There are 3 nested groupings, the coarsest first. Each group lies inside one group of the grouping before and may be the whole of it. The rows also spread widely along 13 directions, which tell nothing about the answers.
Known rows, each followed by its group in each grouping:
[-0.28  1.39 -0.20 -1.88  0.93  0.73 -0.43 -0.02  2.14  0.64  1.53 -0.13
  0.82  1.86  0.61  0.43 -0.16 -1.50  1.32 -1.60 -2.55]
Borov Z_501 Z_20
[-0.96 -0.60 -0.19  0.30  1.19 -1.19  2.08  0.97 -0.60  1.70 -1.11 -0.27
  1.45  2.11 -1.81  2.14  0.61  0.14 -0.12 -0.01 -0.21]
mezu Z_987 Z_718
[ 1.66  3.66  1.13 -0.59  1.23 -0.06 -2.61 -2.18 -1.44  0.53  0.75  0.43
 -2.90 -0.31  1.64  1.04 -1.01 -1.10  1.22 -1.75  2.21]
Borov Z_404 Z_46
[-2.88 -2.15 -0.49 -2.22  2.26  0.08  2.39  0.13 -0.23  0.70  0.25  0.17
  0.42  1.42  0.41 -1.36  0.53  1.78 -1.82  1.50 -1.31]
Borov Z_515 Z_967
[-3.56 -1.33 -0.39  0.70 -0.76  1.46  1.81  0.68 -0.20 -0.77  0.99 -1.14
  1.26  0.83 -0.30  1.35 -2.17 -1.00  2.82  2.15  0.10]
Borov Z_44 Z_746
[-0.30  0.57 -0.25 -1.28  0.96  0.97  0.49 -0.65 -0.09  1.61 -1.04 -0.82
  0.32  3.95 -1.34 -0.32 -1.30  0.29  0.32 -0.85  0.59]
Borov Z_501 Z_466
[ 0.81  2.10 -1.14  2.02  0.33 -0.32 -1.34  2.50  1.99 -0.55 -2.69  2.36
 -0.74  2.20 -1.90  1.40  2.09 -0.50 -0.64  0.49 -0.44]
Borov Z_404 Z_988
[-1.67 -1.16 -2.97 -2.31 -1.24 -1.80  1.88 -0.55 -0.44 -1.37 -1.95  1.24
 -0.54  0.66  0.94  0.14 -0.02  2.23 -2.36 -0.42  1.82]
mezu Z_963 Z_78
[-0.92 -0.39 -1.48 -0.61 -2.95  0.27  1.49 -1.76 -0.81  0.52 -2.02 -2.77
  0.31  0.97 -1.53  1.59 -0.80  1.27  3.22  0.87  0.72]
Borov Z_501 Z_227
[ 2.13  1.85  2.15 -0.57 -0.27  1.79 -2.01 -0.10  1.16 -0.19 -0.20 -1.08
 -0.92 -1.47 -0.55 -1.01  0.02 -0.79  0.93  0.78 -1.04]
Borov Z_404 Z_403
[-0.06 -0.63 -0.45  1.11 -0.18  0.84 -2.19  0.97  1.30 -1.65  3.04  0.51
  0.17  1.22  1.05 -1.62 -0.37 -1.42 -0.60  1.42 -0.04]
mezu Z_987 Z_828
[ 2.78 -0.02 -1.51 -0.84 -0.66 -0.87 -0.48  1.44  0.44 -2.48  0.28  1.13
 -1.41 -0.17  0.38 -0.92  0.62 -0.52 -0.97 -0.42  0.86]
Borov Z_44 Z_119
[-1.00 -1.64  0.80  3.34  3.17 -0.33 -1.31  0.64 -0.30 -0.28  0.57 -0.23
 -0.93 -0.04 -0.83 -2.68  0.40 -0.41 -0.94  1.98 -0.10]
mezu Z_987 Z_318
[-0.33  1.35  0.27 -1.58 -0.32  0.96  0.93 -0.73 -0.84  1.58 -1.61  0.19
 -0.06  2.98 -0.19  1.46 -0.95  1.23 -0.71 -1.06  1.80]
Borov Z_404 Z_46
[ 1.39 -1.32  0.97  3.73  3.90  0.52 -0.80  1.67 -0.69  0.58  4.87  0.27
  1.68  1.57  0.37 -2.21 -1.73 -2.01 -3.26 -2.63  1.29]
mezu Z_963 Z_78
[-1.89  2.09  0.71  3.06  2.07 -1.25 -2.02  0.59  0.70  0.30  0.74  2.14
 -0.47 -1.29  1.66  1.96  0.79  0.14 -1.85 -0.93  0.49]
mezu Z_987 Z_828
[ 0.70 -0.14 -1.04 -2.82  1.76 -1.54  0.70  1.09  0.68  0.03  0.19  1.14
 -0.35  1.03  0.01  0.84  2.42 -0.16 -0.73 -0.24 -2.31]
Borov Z_501 Z_20
[-3.35 -0.23  1.59 -2.07  2.11  0.28  0.37 -0.43  0.29  0.76  0.03 -0.33
 -0.07 -1.86  0.26  0.85  0.45  0.03  0.87  3.01 -2.26]
mezu Z_963 Z_78
[ 1.48  0.55  1.12  2.73  2.08 -0.82 -2.01 -1.84 -2.17  1.15  4.71 -1.40
 -0.37 -2.61  2.25 -0.65 -0.53 -0.65 -0.84 -3.09  0.84]
Borov Z_404 Z_403
[ 0.96 -0.20 -0.67  0.88 -0.20  0.45 -1.65 -0.71 -1.36 -1.08  2.61 -0.08
 -0.67  0.40  0.97 -0.43 -2.07 -1.12  0.18  0.21  3.02]
mezu Z_963 Z_78
[-1.26  0.49  1.92  1.04  2.70  0.34 -1.02  0.95  0.03  0.42  0.46  0.91
 -0.58 -0.33 -0.05  0.42  0.07 -0.49 -0.68  1.74  0.24]
mezu Z_987 Z_318
[-3.39  0.34 -0.62 -0.72  0.10  0.60  1.35 -0.65  0.27  0.00 -1.17 -0.47
 -0.18  0.15  0.18  0.21 -2.35  0.52  1.02 -0.12  0.74]
Borov Z_44 Z_746
[-0.72  2.65  0.86 -0.80  1.58 -0.17  1.58  0.81  0.22  1.90 -4.01  0.79
 -0.37  2.26 -2.11  3.03  0.49 -0.21  0.94 -0.89 -0.60]
Borov Z_404 Z_46
[-0.42 -0.35 -0.20 -0.31 -0.46  1.37 -0.14  0.89 -0.50  1.28  0.01  0.47
  0.96  3.53 -0.95  0.96 -1.33  1.00 -1.69  1.64  2.75]
mezu Z_987 Z_318
[ 1.65  2.18  1.81 -1.02  1.25  0.27 -0.84  0.09 -0.07 -0.44  0.33  0.78
 -1.03 -1.83  0.59  1.00 -1.25 -1.33 -0.25 -1.31  1.37]
mezu Z_963 Z_78
[ 0.51 -1.94 -1.26 -0.32 -0.85  0.07  0.71  1.73  0.48  0.78  0.41 -0.56
  1.70 -0.69 -1.15 -0.81  0.52  1.96 -2.64  1.18 -0.44]
Borov Z_44 Z_119
[-0.90  0.82  0.84  1.12  2.12 -0.26  0.42  1.41  0.40  0.42 -0.63  1.60
 -0.19  0.80  0.51  0.79  1.01  1.12 -2.40 -1.02  0.18]
Borov Z_44 Z_119
[ 0.80  0.78  0.30  0.95  2.31  0.89 -2.19 -1.22 -1.55  1.23  2.03 -0.55
 -1.38  0.65  0.13 -0.48 -2.00 -0.23  0.09  0.16  2.50]
Borov Z_501 Z_20
[-1.33  2.39  2.83 -0.03  1.94  2.02  1.76  0.73  2.25  1.57 -3.49 -0.51
  0.64  0.43 -1.72 -0.38 -1.56  0.07  0.16 -1.78 -1.45]
Borov Z_515 Z_967
[ 0.68  3.37  0.55 -1.70  1.78 -1.60 -0.83 -1.12  0.11  0.67 -0.38  1.97
 -1.44  0.55  2.18  1.06 -0.41  0.36 -2.37 -4.56  1.87]
mezu Z_987 Z_828
[-0.95  0.89  1.25 -0.41 -0.97  0.49  0.59  1.59  1.65 -1.25 -3.16  0.34
 -0.43 -1.69 -1.52  1.10  0.02 -0.28  1.20  2.23 -0.75]
mezu Z_987 Z_318
[-1.66  0.93 -0.72 -1.65 -1.08 -0.42  0.53  0.94  2.05 -1.04 -1.97  0.85
  0.09 -0.81 -0.37  1.04 -0.47 -0.61  1.05  0.75 -0.94]
mezu Z_987 Z_318

New rows. What belongs after each?
[-1.39  0.63  0.07 -4.21 -0.55  0.03  0.06 -2.26  1.02  0.92 -0.46 -1.31
  0.28  0.85  0.75  0.12  0.98  0.79  0.89  0.07 -2.44]
mezu Z_963 Z_78
[ 0.83  2.80  1.72  0.59  0.85  0.88 -0.96  0.49  2.03 -0.93  0.08  0.40
 -0.63 -0.22  0.62  0.66  0.08 -1.54  1.63 -2.18 -1.25]
Borov Z_501 Z_227
[-0.89  0.52  0.53 -1.65  0.62  0.27 -0.07 -1.71  1.02 -0.33  0.10 -1.26
 -0.88 -1.44  0.87 -1.37 -0.51 -0.03  1.40 -0.82 -1.83]
Borov Z_501 Z_20
[ 0.53  0.43 -0.27  2.47  0.53  1.28 -0.50  2.00  1.63  0.18  0.39  0.45
  1.23  3.44 -1.06 -1.06 -0.29 -1.37 -0.73 -1.21 -0.82]
Borov Z_404 Z_46
[-0.94  1.87  3.48 -0.36 -0.25  1.89 -0.49 -0.93  0.08  0.44  0.34 -0.85
  0.00 -0.26  0.87  1.36 -1.48 -0.48  1.50 -0.16  0.47]
mezu Z_987 Z_318
[ 2.32  2.21  2.25  1.21 -0.66  0.13 -1.74  0.98  0.93 -2.12  0.16  0.75
 -1.63 -2.96  1.28  0.86  1.64 -0.45  0.09 -0.43 -0.26]
Borov Z_44 Z_119
[-1.81  0.39  1.53 -1.38  2.57  1.07  1.03  0.50 -0.74  1.68 -2.11  0.72
 -0.72  1.10 -1.05  0.47 -0.39  1.06 -1.03  2.00  0.50]
Borov Z_404 Z_46
[-0.20  0.58  1.00  0.51  4.39  0.34 -2.05 -0.33  0.71  1.52  1.95 -0.51
 -0.48  2.39 -0.47 -1.66  0.80 -1.59  0.80  0.11 -2.45]
Borov Z_501 Z_466
[ 2.03 -0.50 -0.48  1.55  2.42 -0.85 -2.02  1.44 -1.06  0.06  0.48  1.70
 -1.88  0.00 -0.59 -1.54  1.72  0.55 -3.20  1.59  1.28]
Borov Z_404 Z_46
[ 1.57  0.66  2.30 -0.68 -1.14  1.77 -0.62  1.78  2.12 -1.86 -1.08  1.10
 -0.14  1.33  0.58 -1.47  0.81  0.96 -3.12 -0.10  0.33]
mezu Z_987 Z_828
[ 1.42  0.26  0.02  0.31 -0.87  0.74 -0.01  1.05  1.51 -0.91 -1.89 -0.65
 -0.26 -0.28 -1.74 -0.77  0.07 -0.03  0.44  0.32 -0.65]
Borov Z_501 Z_20
[-0.43  0.16 -0.11  2.92 -0.96  0.60 -1.34  0.62  0.59  0.19  0.77 -0.15
  0.73  1.69  0.20  0.48  1.58  0.36 -0.32  0.45 -0.98]
Borov Z_404 Z_46
[ 1.25  0.18  0.89 -1.47 -0.40  2.03 -0.68  0.36  0.39  0.10  0.39 -1.33
  0.12  3.08 -1.06 -0.20  0.17 -0.77  1.74  2.18 -0.64]
Borov Z_44 Z_119
[ 0.90  0.39 -0.43  0.64 -0.97  1.06  0.90  0.63  1.25 -0.19 -0.68 -0.87
  1.08  1.77 -0.99 -1.40 -1.46 -0.10 -0.22 -1.84  0.17]
Borov Z_515 Z_967
[-1.18  0.82  0.03 -1.46  0.92 -0.69  2.05 -0.43 -0.46  0.58 -1.39 -0.45
  0.40  1.06 -0.89  2.21 -0.94 -1.31  1.98 -1.32 -0.37]
mezu Z_963 Z_78
[ 0.35 -1.42 -0.16 -1.74 -0.70  0.41  0.11  0.28  0.40 -0.48  4.34 -1.51
  1.36 -1.28  1.28 -0.18  0.20 -1.36  1.37  0.79 -2.59]
Borov Z_44 Z_119
[ 2.83  1.62 -0.50 -0.86  2.31  0.83 -2.20  0.04 -0.10  2.38  1.66 -0.92
 -0.28  1.34 -2.11 -0.56 -1.49 -2.11  1.41  0.85  0.29]
Borov Z_515 Z_967
[ 0.39 -0.56  0.51  0.93  0.15  0.06 -0.40  0.53 -0.56 -0.39  0.01  0.23
 -0.02 -0.45 -0.21 -0.09  0.20  0.78 -1.86  0.83  1.31]
mezu Z_963 Z_78
[-1.78 -0.48  0.18 -3.05 -2.53 -0.86  1.16 -1.09  0.34 -1.30 -1.89 -0.59
 -0.67 -2.52  1.09  0.69  1.06  2.08 -0.08  1.51 -0.71]
mezu Z_987 Z_828
[-3.43 -0.51 -0.03 -1.20 -2.49 -1.35  3.07 -0.39  0.25 -2.07 -1.12  0.46
  0.65 -0.79  2.49  2.56  0.98  1.44 -0.15 -1.33 -0.70]
mezu Z_987 Z_828
[-0.75  2.21 -0.86 -0.06 -0.47  0.14  0.13 -0.44  2.28  0.49 -2.18  0.71
  0.08  1.50  0.50 -0.25 -0.50  1.90 -1.58 -3.61  0.31]
Borov Z_501 Z_227
[-0.54  0.25 -0.36  2.08 -1.80 -0.60  0.96  2.11  1.20 -2.31 -1.31  1.47
  0.41 -2.12  0.20  0.83 -0.92  0.05 -1.28 -1.23  1.39]
mezu Z_987 Z_318
[ 0.79 -0.06  0.03 -4.10 -1.40 -0.54 -0.72 -1.43  0.07  0.16  0.81 -0.65
 -0.69 -1.77  1.98 -0.32  2.78  2.35 -1.78  0.86 -1.80]
Borov Z_404 Z_403
[ 0.27  0.99  1.90 -0.73  0.84  0.13  0.29  0.79 -0.51 -1.73  0.06  1.20
 -1.61 -0.58  0.88  1.86  1.51 -1.13  0.87  0.89 -0.54]
Borov Z_404 Z_988
[-0.17 -0.84 -1.11 -0.60 -1.01  0.54  1.75  1.25  1.15 -1.79 -1.64 -0.45
  0.25  1.06 -1.24 -0.37 -0.64 -0.72  1.46  0.26 -0.69]
Borov Z_501 Z_20
[-1.98 -0.57 -0.42  2.35  1.77 -1.13  0.10 -0.63 -1.77 -0.02 -0.02  0.17
 -1.50 -1.98  0.19 -0.03 -0.22  0.76 -0.52  0.78  1.39]
Borov Z_404 Z_988
[-0.32  1.20  0.57  0.83  0.65  0.72 -0.59  1.49 -0.13 -0.76  0.32  1.70
 -0.80  0.27  0.24  1.74  0.03 -0.78 -0.12  1.29  0.85]
Borov Z_404 Z_988
[-0.72 -0.24  0.40  1.10  3.34 -0.09  0.18  0.50 -1.49  0.66 -0.12  0.66
 -1.46 -1.77 -0.52 -0.84 -1.30  0.66 -1.57  1.53  2.12]
Borov Z_515 Z_967
[-1.60  3.98  0.04 -0.06  0.70  0.87 -1.13  0.98  1.87 -2.22 -1.82  4.04
 -2.26  2.26  1.96  1.49 -0.67 -0.80 -0.29 -1.17  1.64]
Borov Z_404 Z_988
[ 0.47 -0.85 -1.53  1.84  0.30  0.09  0.16  2.65 -1.40  0.41  0.75  1.02
  0.41 -0.59 -1.81  1.59 -1.27 -0.82 -0.72  2.46  2.28]
Borov Z_404 Z_46
[ 2.44 -1.00 -0.60  0.40  0.29 -0.97 -0.80 -0.22 -0.21 -2.79  2.47  0.00
 -1.66 -0.33  1.83 -3.42  0.70 -1.49 -0.51 -1.95 -0.65]
Borov Z_404 Z_46
[ 0.97  0.60 -0.31  0.04 -0.46  0.32 -1.30 -0.64  0.88 -0.30  0.01 -0.32
 -0.59  1.43  0.84 -1.91  0.78  1.42 -1.62 -1.15  0.23]
Borov Z_44 Z_119
[ 0.68  0.04 -0.58  0.64  0.86 -0.31 -1.69 -0.31 -1.41  0.75  1.07  0.51
 -1.09  0.49  0.15  0.10  0.95  0.91 -1.52  1.42  1.31]
Borov Z_404 Z_988
[ 1.84  1.21 -0.45  0.76  1.68 -0.66 -0.57  1.59  0.03  0.51 -0.64  0.63
 -0.67 -0.13 -2.06  1.70  0.27 -1.14  0.76  0.55  0.49]
Borov Z_501 Z_227
[ 0.60  2.50 -0.52  1.66  1.10  1.49 -2.42  0.84  1.68  0.73  1.98  0.51
  0.20  0.04 -0.23  0.16 -3.02 -1.82  0.62 -1.05  1.36]
Borov Z_501 Z_227
[ 3.75  2.42  1.44  0.72  1.07  0.89 -2.95  0.44 -0.49 -0.53 -0.47  0.22
 -2.80 -1.76 -1.27 -0.67 -0.98 -1.94  1.01  1.02  1.87]
Borov Z_404 Z_46
[ 0.37  0.66 -0.74 -0.94  3.08 -1.54 -0.54 -0.43  0.05  1.36  0.59  0.05
 -0.83  0.48  0.17 -0.92  0.84 -0.03 -0.83 -1.53 -0.97]
Borov Z_44 Z_119
[ 0.92 -0.35 -2.74  1.02 -1.34 -0.64 -0.03  0.27  0.16  0.71  1.33 -0.80
  1.45  2.64 -0.72 -0.02 -0.19 -0.90  0.27 -1.77 -0.51]
Borov Z_404 Z_46
[ 4.29  1.71 -0.47  0.69 -0.44  1.36 -3.86 -0.28 -0.74 -0.84  0.81  0.07
 -2.56  0.12 -0.63 -2.05 -2.09 -1.32  0.11  0.79  3.60]
Borov Z_404 Z_46
[-0.58  0.98  0.46 -3.42 -0.34  1.01 -0.33 -0.72  1.02 -0.59 -1.24  0.75
 -1.59 -0.54  1.31 -1.62 -0.36  1.41 -1.37  0.62 -0.06]
Borov Z_404 Z_46
[ 1.02  1.65  0.48 -2.46 -0.58  1.34  1.25 -0.03  1.07 -0.04 -1.28  0.77
  0.20  3.50  0.85  0.11 -0.84  1.37 -1.86 -3.38  1.48]
Borov Z_501 Z_227
[-0.72  0.81 -1.84  3.82  2.27 -2.00 -1.08 -0.38 -0.83  1.39  0.81 -0.14
 -0.52 -1.62 -0.72  0.82 -0.32 -0.57  0.53 -0.68  0.60]
Borov Z_515 Z_967
[ 0.23 -0.92  1.88  1.64  3.37 -0.97 -0.08 -1.48 -1.61  0.07  0.53 -1.95
 -1.86 -1.11  0.11 -2.41  0.88  0.02  0.49 -0.46 -0.81]
Borov Z_44 Z_119
[ 1.49 -1.59 -0.60 -0.19 -1.93  1.18 -0.10  1.63  1.64 -1.84 -0.07 -0.68
  0.46 -0.20 -0.90 -3.01  0.56 -0.17 -0.72  1.50 -1.60]
Borov Z_404 Z_46
[-1.06 -0.21  0.77 -0.43 -1.87  0.62  1.36 -1.16 -0.91  0.63 -0.77 -2.07
  0.94  1.08 -0.43  1.49 -1.32  0.72  1.09 -0.11  1.12]
mezu Z_987 Z_828
[ 1.32 -0.91 -0.09 -1.63  1.84 -0.32  0.05  1.09 -0.48 -0.08  2.28 -0.12
 -0.14  0.36 -0.41  0.62  1.03 -1.45  0.82  1.31 -1.53]
Borov Z_501 Z_20
[-1.71  0.69 -0.47  0.43  1.13  0.62 -0.45  0.53 -0.60 -0.74 -0.24  1.37
 -1.56  0.11  0.17  0.58 -1.64 -0.75  0.60  1.93  1.67]
Borov Z_404 Z_46
[ 2.47  1.05  2.86 -4.84  1.01  0.75 -0.06 -2.01 -1.49  1.46  0.52 -1.49
 -0.91  2.19  0.21  0.17 -0.17 -0.26  0.75 -0.69  0.48]
mezu Z_987 Z_318
[ 0.38  1.94  1.93 -0.51 -2.08  2.34 -1.63  0.57  2.86 -1.55 -3.34  0.21
 -1.40 -1.12 -0.62 -1.33  1.20  1.31 -0.18  2.25 -1.23]
Borov Z_404 Z_988
[ 2.57 -0.51 -0.23  2.49  3.11 -1.75 -2.14  0.38 -1.96 -0.02  3.14  0.51
 -1.86 -2.34  0.58 -0.51  0.84 -0.47 -1.58 -0.38  1.44]
Borov Z_501 Z_20
[ 0.11 -1.21 -0.08  0.52 -1.95  0.11  0.50 -0.21 -0.30 -0.86  1.45 -0.65
  1.14  1.45  1.23 -0.12  0.10  1.05 -1.33 -0.83  1.07]
mezu Z_987 Z_718
[ 0.52  2.80  0.94  2.59  1.01  0.29 -1.87  0.85  0.07  0.43 -0.63  0.68
 -1.04  0.36 -0.64  2.66  0.29 -0.90  1.30  0.30  1.12]
Borov Z_44 Z_119
[-1.24  0.86  0.62 -0.74 -0.44  1.16  0.09 -1.65  0.14  0.58  1.54 -1.52
  0.49  1.03  1.17  1.23 -0.93 -0.22  2.33 -0.96 -0.44]
Borov Z_501 Z_227
[ 0.30  3.52  4.82  1.47  1.60  0.81  0.88 -0.98 -0.55  0.70 -4.17 -0.67
 -1.30  2.62 -1.03  2.11 -0.30 -0.53  1.81 -3.25  1.21]
mezu Z_987 Z_318
